The rows of a group lie close to one hidden flat surface of 13 dimensions, which may be shifted away from zero. Surfaces can cross.
In the rows, zero is written as 128.
Some rows, each with its group after it:
[160  94 147 177  99 146 145 126  89 116  94 114 133 143  84 123  69] : (4)
[147 125 149 163 118 112 111  82 135 172 195 135 172 101 139 177 144] : (1)
[145 130 192 136 153  73 135 137 135 116 158 142  92 143 104 114 127] : (3)
[136 150 154  97 169 177 203 188 140 187 137 119 138 106  88 128 111] : (0)
[135 160 123 151 153 148 101  90  81 104 130 212 202 136 118  95 140] : (3)
[125 194 142 160 172 120 164 101  81  85  70 129 121  85 155 165 133] : (3)
[109  71 145 186 107 161 152 106 150 155 189 168 147 156 139 136  69] : (1)
[131 156  79 132 163  66 162 119 120  58 116 127 133 130 160 126 138] : (3)
[174 129 133 125 117  83 150 138  88 119 169 124  95 115 110 119  92] : (6)
[ 65 137 124 114 130 148 166  83  99  93  99 157  79 119 154 138 141] : (1)
[177 151 147 135 159 118 103 126 106 141 137  83  90  95 136 146  94] : (0)
[103 124 140 134 101 127 237 137  88  96 147 118  90 125  95 162 129] : (2)
[131 161 164 140  93 113 119 148 122  61  76  94 136 131 106 169 107] : (5)
[ 84 132  98 109 149 150 153 136 113 137 103 109 131 132 165 102 183] : (0)
[116 139 159 110  36 118 163 154 156 145  87 112  78  90 147 140 119] : (1)
[131 133 154  98 168 159 132  87 110 137 107 149 148 156 110 104  97] : (2)
[159 107 152 156 166  97 104 143 114 166 120 101 145 153 121 114 140] : (3)
[122 151 109  77 148  77 121 124 178 133  95 143 124 154 152 128 150] : (4)
[131  94 157 164 157 148 207  69  95 162 139 102  87 113 157  86 105] : (5)
[115 150 100 165  99 130 146 114 155  88 112 180  72 189 142 167 127] : (4)
[168 137 112 174 121 169 177  88 178 174 151 101 168 163 141 165 118] : (5)
[171 158 163 109 129  89  87 155  88 131 110  76 165  87 107 174  99] : (2)
[136 119 118 155 104 112 155  84 137 123 140 143 150  82 165 109 101] : (6)
[127 117 174 131 125 128 177  87 104 165 143 136 154 145 133 120 109] : (5)
[155 121 113 136 112  77 138 194 128 126 160 143 103 146 100 160 110] : (3)
[150 135 137 132 175 106 168 135 171 127 153 178 136 136  63 120 157] : (6)
[144 171 111 122  87 160  77 144 155 145 106 173 115  61 106 193 131] : (1)
[135 160 123 108 140 118 133 125 120 125 165 129 195 132 151 146  97] : (5)
[108 153 119 147 141 124 101 120 111 144  91 186 119 137 145 175 159] : (5)
[101  88 152  87 121  70  61 160 107 117  85 142 129 114 114  97 117] : (4)
[108 190 135  72 134 136 184  81 122 110  96 139 153  90 175  85 131] : (4)
[116 116 141 129  84 134 163  59 127 125  83 105 160 128 116 159 140] : (2)
[145 141  55  83  96 115 148 144 199 148 189 111 158 148 170 104 148] : (3)
[133 201 152  86 128 135 133 137  64  94  64 100  71 121 122 156 147] : (0)
[134 114 170 150 163 132  99 154  78 122  90  90 118 170 130 102  97] : (1)
[119 115 135 203 106 160 121  86 146  95 133  90 197 129 136 126 175] : (6)
[148 167 155 114 161 123 157 156 165 126 114 147  75 138 119  94 132] : (2)
[123 103 162 125 131  91 130  50 109 151 150 154 145 171 140 151  96] : (4)
[104 106 107 125 112  88 131 197 167 133 131 114 152 122 135 123 174] : (2)
[125 132 189 104  87  82 127 158 102 172 144 140 156 143 150 128  92] : (0)
[119 133  93 164 143 104 169 110 133 107 144 204 119 124  94 149 180] : (6)
[119 120 149 131 168 135 114 154 116 175 160  99 160 127 172 110 115] : (0)
[123 135 169 144 141 105  69 173 147 107  70  78 136 168 113 149 162] : (0)
[139 144 114 134 116  76 179 145 137 121 191 138 131  97 189 110 101] : (6)
[ 99 142 114 112  97  88 174 137 100 116 147 148 203 150 165 117 133] : (5)
[105 181 159 126 128 143 155 116 139 112 160 165 128 124 134 146 145] : (3)
[100 145  92 151 175 105 162 134 121  75 157 165 134 155 160 104 169] : (3)
[135 123  92 127 124 133 109  81 108 126 142 173 138 109 104 144 141] : (2)
[120 148 150 128 135 156 100  72 123 140 123 135 172 158 158 123 128] : (0)
[105 136 111 107 153  88 139 147 110  67 134 145 109 149 134 106 131] : (1)
[109  91 153 177 149  96  86 116 144 111 132 110 120 186 153 106 170] : (4)
[ 96 100  88 142  71  91 152 127 137  81 123 142 122 116 189 118  94] : (2)
[117 121 139 107  79 113 104 133 114 125 122 153 151  97 101 154 125] : (4)
[137 142 143 159 111 106 136 130  93 139 147 154 139 196 136 161 126] : (0)
[ 88 117 137 129 121 113 125 128 143 152 143 121 156 150 171 219  75] : (5)
[128 145  73 114 140 130  95 144 155  97 138 154  67 113  94 153 186] : (4)
[147 170  52  93 164 161 109 106 157 108 153  68 131 107 140 145 180] : (6)
[132 109 137 166 124 184  70 117 162 149 142  88 140 101 124 142 139] : (1)
[127 161 150 147 115 132  48 100 160 100 126 142 136 132 148 116 179] : (4)
[122 118 119 122  96 123 107 108 123 100  63 112 132 135 118 151 123] : (3)
[ 89 151 103 133 147 156 151 162 226 125 162 189 139 123 155 118 144] : (6)
[118 109 141 135  81  88 105 106 125 147 110 131 207 127 156 143 118] : (5)
[114 100  98 119 142 140 130 107  76  98 137 125 124 118 116 139  91] : (2)
[129 109 151 125 102  88 145  62 122 188 135 145 120 124 169 110 151] : (0)
[ 64 140 130 119 155 163 149 148 183 104 119 127 146 135 170 102 131] : (6)
[121 124 186 121 132  66 124 138 113 144 139 145 169 144 134 109 125] : (4)
[ 91 107  82  84  77 154 107 159 184 149 116 158 136 118 115 117 175] : (4)
[161 128  74 153 108 178 121 127 172 137 149 140 140 170  85 168 134] : (0)
[153 151  81  93 111 112 115 160 153 179 177 104 140 106 181 148 118] : (6)
[167 115  85 115  82 121  78 148 163 102 120 101 117  99  71 132 151] : (6)
[139 118  60 132 146 114  59 100 144  99 186 141  94 133  93 169 205] : (1)
[ 81  85 136  95 139 152 120 111  76 151 182 163 128 134 131 123  94] : (5)
[153 152 164 176 142  88 111 134  92 128 114 188  85 136 125 142 132] : (2)
[134  77 149 123  71  58 126 119 146 126 139  99 128 175 130 115 119] : (1)
[111 117 138 115 118 170  69 141 135 199  58 147 135 119 128 178  97] : (1)
[128  86  94 161  94 164 176  51 112 141 157 118 158 126 166 109 101] : (5)
[ 92 161 170  95 106 136 135 175 160 140  79 139 129 115 144 133 121] : (1)
[ 87 116 138 145 121 164  87 202 133 147 143 149 146 144 111 125 177] : (3)
[ 94  84 121 116 133 102 117 138 119 118  94 115  99 136 161 116  91] : (4)
[122 134 105 110 172 124 160 168 180 104 161  96 117  93 144  91 135] : (6)
[147 152 163 137 129  89 167 109 133 117 140 137  39 139 121 133 140] : (0)
[145 158 134 120 132 176 118 139 105 154 144 127 149  73 150  80 130] : (3)
[112  84  76 139  76 155 135  91  89 124  91 146 104 113 115 140 137] : (2)
[104 104 138 149 145 160 192  98 143 170  82 104  60 136 141 142 151] : (5)
[103 164 176 168 165 164 193 109 132 152 150 152 104 138 135 183 149] : (3)
[137 165 142 118 139 101  62 177 144  96 178 127 112 137 136 115 158] : (3)
[134 171 190 127 170 152  68 151 152 123 113 103 173 161 133 115 116] : (6)
[186 119  76 123  80  82 106 111 127 172 108  96 130  83 158 152 106] : (2)
[103 125  97 162 113 132  77 120  62  84 116 183 161 190 151 104 144] : (3)
[125 131 109  91  92  84 191 103 145 132 130 158 157 153  95 153 151] : (4)
[113 184 130  96 104 128  77 184 120 101 118 122 127 164 133 149 159] : (0)
[135 106 151  94 137 125  92 115 140  79  42  99 125  68  69  88 110] : (6)
[117 136 198 119 151 150  86 169 152  98  90 107 155 154  63 111 134] : (6)
[149 176 161 102 100  89 198 156  97 104 133 133 102 104 104 147 107] : (2)
[116 107 118 105 127  92 118 179 151  88 124 117 127 121 143  95  74] : (1)
[113 121 180 126  96  87 114 112  90 112  85 161 158 142 129 122  96] : (4)
[ 59 116 151 127  92 166 133  86 154 136  87 138 144 109 152 150 148] : (1)
[160 153 112 139  88 109 156  53 112 136 141 154 159 190 151 159 126] : (0)
[134 107 125 162 114 112  88 163 129  91 152 132  68 138 124 141 108] : (0)
[115 126 100 170 106 111  94 128 151 128 140 201 123 150 138 203 112] : (5)
[154 103  79  98  97 108 115 114 139 121 131 156 129 151  63 154 114] : (2)
[154 135 108  96 136  90 128 167 107 117 117 102 101  90 100 135 130] : (2)
[ 76  61  87 140  94 171 148 106 148 154 108 103  78 138 142 144 179] : (1)
[ 97  57 122 160 126 127 136  97 115 127 140 157 129 159 137 115  89] : (5)
[131 149 128 156 121 140 155 146 103 140 111  99 157 130 139 121 182] : (5)

New rows, each followed by its group:
[ 68 134 159 126 112 169 173 137 167  74 101 100 125 142 169 101  98] : (2)
[ 90 152 153 102 106 116 184 155  69 151 107 170 172 144 146 121 132] : (0)
[130 137 122  89 150 101 160 166 135 109 152 105 109  74 104 122 136] : (6)
[115 134 119 104 117  95 132 150 138 103 131  82  39  81 152 133 166] : (1)
[121 108 140 122 184  82 223 122 114 121 129 164 179 104  99 113 100] : (3)
[115 100  77 119  80 152 117 154 193 140 140 173 106 111 118 153  93] : (1)
[124 120 127 135 133 127 159 198 168 145 184 110  65 151 127 119 158] : (1)
[ 70 116 139 116  94 184  93 180 156 113 151 196 122 145 112 104 109] : (0)
[105 106 150 140  81 101 181 201 108 160  98 166 122 178  84 154 159] : (0)
[107 132 112 136  96  84 107 159 105  72 160 156 101 192 166  91 145] : (3)
[135 145 170 152 148 186 141  94 112 110  66 102 116 177  85 147 119] : (5)
[129 167 125 154 155 154 192 161 156 146 117 136 121  59 114 140 176] : (3)
[ 83 110 110 164 178 118 137 153 122 140 110 139 132 127 166 131 171] : (6)
[123  90 162 127 100 124  51 146 147 174 127 101 172 123 110 172 120] : (5)
[154 191 180 148 176 145  94 110  90 115  84 167  68  95 137 109 114] : (2)
[125 138  99 128  89 138 139 107 116 180  95 150 167 179 125 156 208] : (0)
[139 163 137 151 116 168 162 144 124 128 149 107  64  99 115 171 144] : (5)
[147 179 120 113 139 157  75 125 124 117 142  91 143 121 125 162 151] : (6)
[104 136 178 150 112 110 135  99  76 104 107 147 103 100 153 147  91] : (1)
[ 70  88 158 136  64 106 165 116  99 168 109 181 131 157 135 143 155] : (5)
[154 149 144 153 100 121 106 133 170  88 194 136 150 122 104 124 129] : (1)
[169 127  70 148 137  84 126 138 126  95 117 136 103 136  98 177 116] : (3)
[ 96 104 164 120 107 113 161 182  85 158 176  77 123  77 153 116 148] : (5)
[158 115 133 126 132 109 140 101 107 113 142 155 118 128 101 103  90] : (3)
[ 75 100 117 118 187 163 157 141 141 138 156 135  92 116 175 118  88] : (1)
[115 156 124 109 140 126 139 157  83 104 144 132 156 102 162 114  81] : (0)
[164 179 128 172 111 147 125 136 108 121 159 134  31 133 153 148 142] : (3)
[130 128 136 167 172 137 128 165  94 164 190 169 146 168 118 133 145] : (5)
[182 179 152  90 110 107 110 151 178 157 115 109 161 109 108 140 123] : (2)
[155 161 108 133 129 177 120  80 166 113 118 148 112  88  93 145 143] : (3)
[136 159  96  88  82 125 156 202  82 159 161 133 116 130 133 157 118] : (0)
[133  92  94 162  87  93  98 162 159 107  96 110 114 170 106 154 166] : (0)
[131 150  87 145  97 104 193 124 117 100 110 144 119 123 167  96 146] : (3)
[129  73 137 191 161 156 104 111  98 160 121 123 146 157 129 104 132] : (5)
[113 145 183 166  84 172 121 156 165 168  98 145 150 159 124 148 154] : (2)
[134 107 145 133 131 125 142 132 152 174  69 121 112 174 110 119 158] : (2)
[156 145 110 146 146 145 117 100 169 187 158 150 162 101 184 131 103] : (6)
[139 113 141 104 115 103 171 148 181 129 129 102  74 102  84 174 105] : (3)
[110 126 162 115  67 150 137 151 148 152  61  77  80  98 147 131 129] : (1)
[130 128 168 152 142 127  60  79 112 142 139 198 112 176 115 142 136] : (4)
[179 125 119 169 166 124 148 108 202 185 162 125  89 159 130 149 146] : (2)
[160 163  63 115  96 149 111 116 182  90 155 120  97 160 117 157 135] : (0)
[130 164 162 113 173 124 134 148 158  89 133 130 139 149 104 108 127] : (6)
[185 174 124  97 130 121 183 126 152 131 176 152 155  98  72  96 148] : (4)
[121 134 126 117 143  82 130 110 126 142 107 134 168  84 136 115 195] : (2)
[118 141 138 151 166 139 118 126 143 132 163 170 141 137 158 114 113] : (2)
[115 106 126 123  67 170 163  44 126 145 100 111 129 112 139 136 115] : (5)
[161 128  99 138 127 157 115 124 163 113 166 126 178 135 115 105  91] : (1)
[142 161 143 146 113 114 168  92 136 158  90 131 105  82 165 118 172] : (2)
[ 98 114 120 160 139 190 141 166 133 129 108 107  64 123 163 107 124] : (2)
[119 142 149 139 142 161 139 136 168 139  89 123  97 132 127 109 162] : (2)
[ 92  87 112 134 171 104 191  99 101 128 103 127 182 160 144 123 116] : (3)
[ 99 140 130 110  59  70 150 173 118 123 135 179 150 104 129 162 141] : (6)
[130 132 110 144  98 155 188 150 127 142 120 142 124 138 127 158  91] : (4)
[156 101  98 155  91 105 110 135 132 117  52  86 107 136  87 167 159] : (0)
[125 134 151 149 143 118 109 116 150 126  71 139 105 147 125 176 117] : (5)
[161  99 146 180  68 103 129 118 109 129 150 170 107 176 102 167  64] : (0)
[ 97 117 175 181 128 178 164  77  94 156 135 122 110 127 157 146 134] : (1)
[143 177  85  85 110 127 165 144 154 189 136 148 128 122 118 172 197] : (1)
[147 119 123 131 139 161 116 120  65 136 138 115  82 110  68 172 145] : (6)
[121 108 205 109  69  64 112 114  91 137 138  97 166  59 153 130  83] : (5)
[ 60  91  87 151  91 120 127 102 132  46 118 152 128 145 120 124 188] : (1)
[ 94  73  93 120 106 122 169 193 134 124 144 129 116 178 143 104  79] : (2)
[155 140 164 203 115 138 105 133 130 168 157 149 126 142 114 208 119] : (5)
[115  80 129 157 110 116  69 141 128 113  92  65 147 114 132 127 152] : (1)
[116 153 153 159 127 109 159  90 173  91 134 135 122 117 141 142 150] : (2)
[105 133 133 121 134 127 200 143  93  72 126  97  80  97  80 155 158] : (2)
[159 177  91 117 169 137 107 162 199 123 163 147  83 122 126 101 174] : (4)
[129 139 178 111  57 139 121 139 171 133 113 116  73 102 105 108 150] : (3)
[128 135 166  81 147 168 141  63 127 183 109 129 100 108 116 136 121] : (5)
[132 141 115 127  45 174 172 135 124 124 143 177  79  97 112 109 115] : (3)
[156 173 117 130 150 150  76 125 178 108 105 124 117 127 126 100 182] : (4)
[114  89  59 121  87 132 176 149 137 120 146 101  94 106 141 131 120] : (2)
[123 197 130 106 102 153 123 172 168 145 142 134 163  80 173 139 135] : (4)
[143 153 203 121 179 161 102 161 141 124 139  95 150 109  83 116 116] : (6)
[ 98  77 128 139 132 142 145 125  64 125 149 150  95 115  88 130 138] : (4)
[ 73  74 127 150  84 136 149 135 125 117  89 162 116  36 136 115 106] : (6)
[138  86 102 156  93  78 148 129 118 123 148 135 158 137 148 125  84] : (0)
[181 134 147 177 132 116 108 116 133 120 153 177 106 119  90 112 122] : (5)
[118  88 103 198 135 170 123  99  64 164 102 118 140 116 129 169 160] : (1)
[108 135 145 154 171 143 101  80 115  75 129 124 138 101 129 149 136] : (2)
[165 176  59 104 115 161 170 149 145 148 121 127 161 142  97 128 197] : (1)
[138 126 167 207  95 110 128 139 135 166 116 140 135 143 129 191 142] : (5)
[131 124 153 101 101 144 113 175 162 164 168 133 143 113 108  99 144] : (3)
[121  96 119 189 163 135  98 149  68 125 117  78 112  98 140 140 151] : (1)
[116 111 151 170 130 127 174 158 154 176 133 191 158 182  83 140 174] : (0)
[114 110 151 163 105 134 138 135  96 109 104 159 100 170 102 154 111] : (2)
[ 75  94 110 119  76 100 141 194 141  96 182 146 129 157 131 175  98] : (5)
[129 158  96 108 104 136 119 182  95  81 114 156 138  68 108 128  97] : (0)
[115 172 175 127 158 145 142 136 200 120 152 137  85  99  87 184 170] : (3)
[118 140 152 178  95 142 122  94  92 154  96 131 149  94 206 135 111] : (2)
[ 88  75 148 154  96 100 115 165  78 148 156 144  88  78 144 119 151] : (5)
[114 114 156 127 141  87 181 192  94 149 147  88 155 133 118 149 140] : (2)
[129 176 131  76 116 136 131 141 188  66 139 123 145 101  76 124 145] : (6)
[ 91 183 153  96 153 147 153  96  72 119 154 143 142 156 201 107 112] : (0)
[121  88 107 144 162 130 123  86 122  76  81 144 116 117  75 136 120] : (3)
[122 107 114 150 120 114  58 189  60 126 133 121 136 176 156 100 133] : (3)
[149 119 156 143 151 103 119 169  86 183 123 122 109 155 132 146  96] : (1)
[135 110  88  93 105 119  92  67 147 124 117 130 123 112 127 147 110] : (1)
[167 158 113 127 134 121 138 132 169 160 190 115 177 131 105 154 174] : (6)
[142 174 164  94 176 175  65  67 126 152 119 144 125 154 119 151 122] : (1)
[126  91 172 159 161 131  63 121 131 156 112 104  96 104 127 171  92] : (5)
[110 157 221 128 155 131 120 124 107 101 108  88 106 144 151  98 121] : (1)
[148 130 113 163 171 159 123 121 176 118 149 131 128  39  88 125 165] : (6)
[137 159 162 141 124 118 114 102 122  83 145 192 117 106 122 120  87] : (0)
[140 134 191 144  90 115  90 139 109 176  84 152 115  97  88 129 199] : (5)
[144 198 161 126 131 158 187 105 138 177 110 107 154  72 164 138 147] : (3)
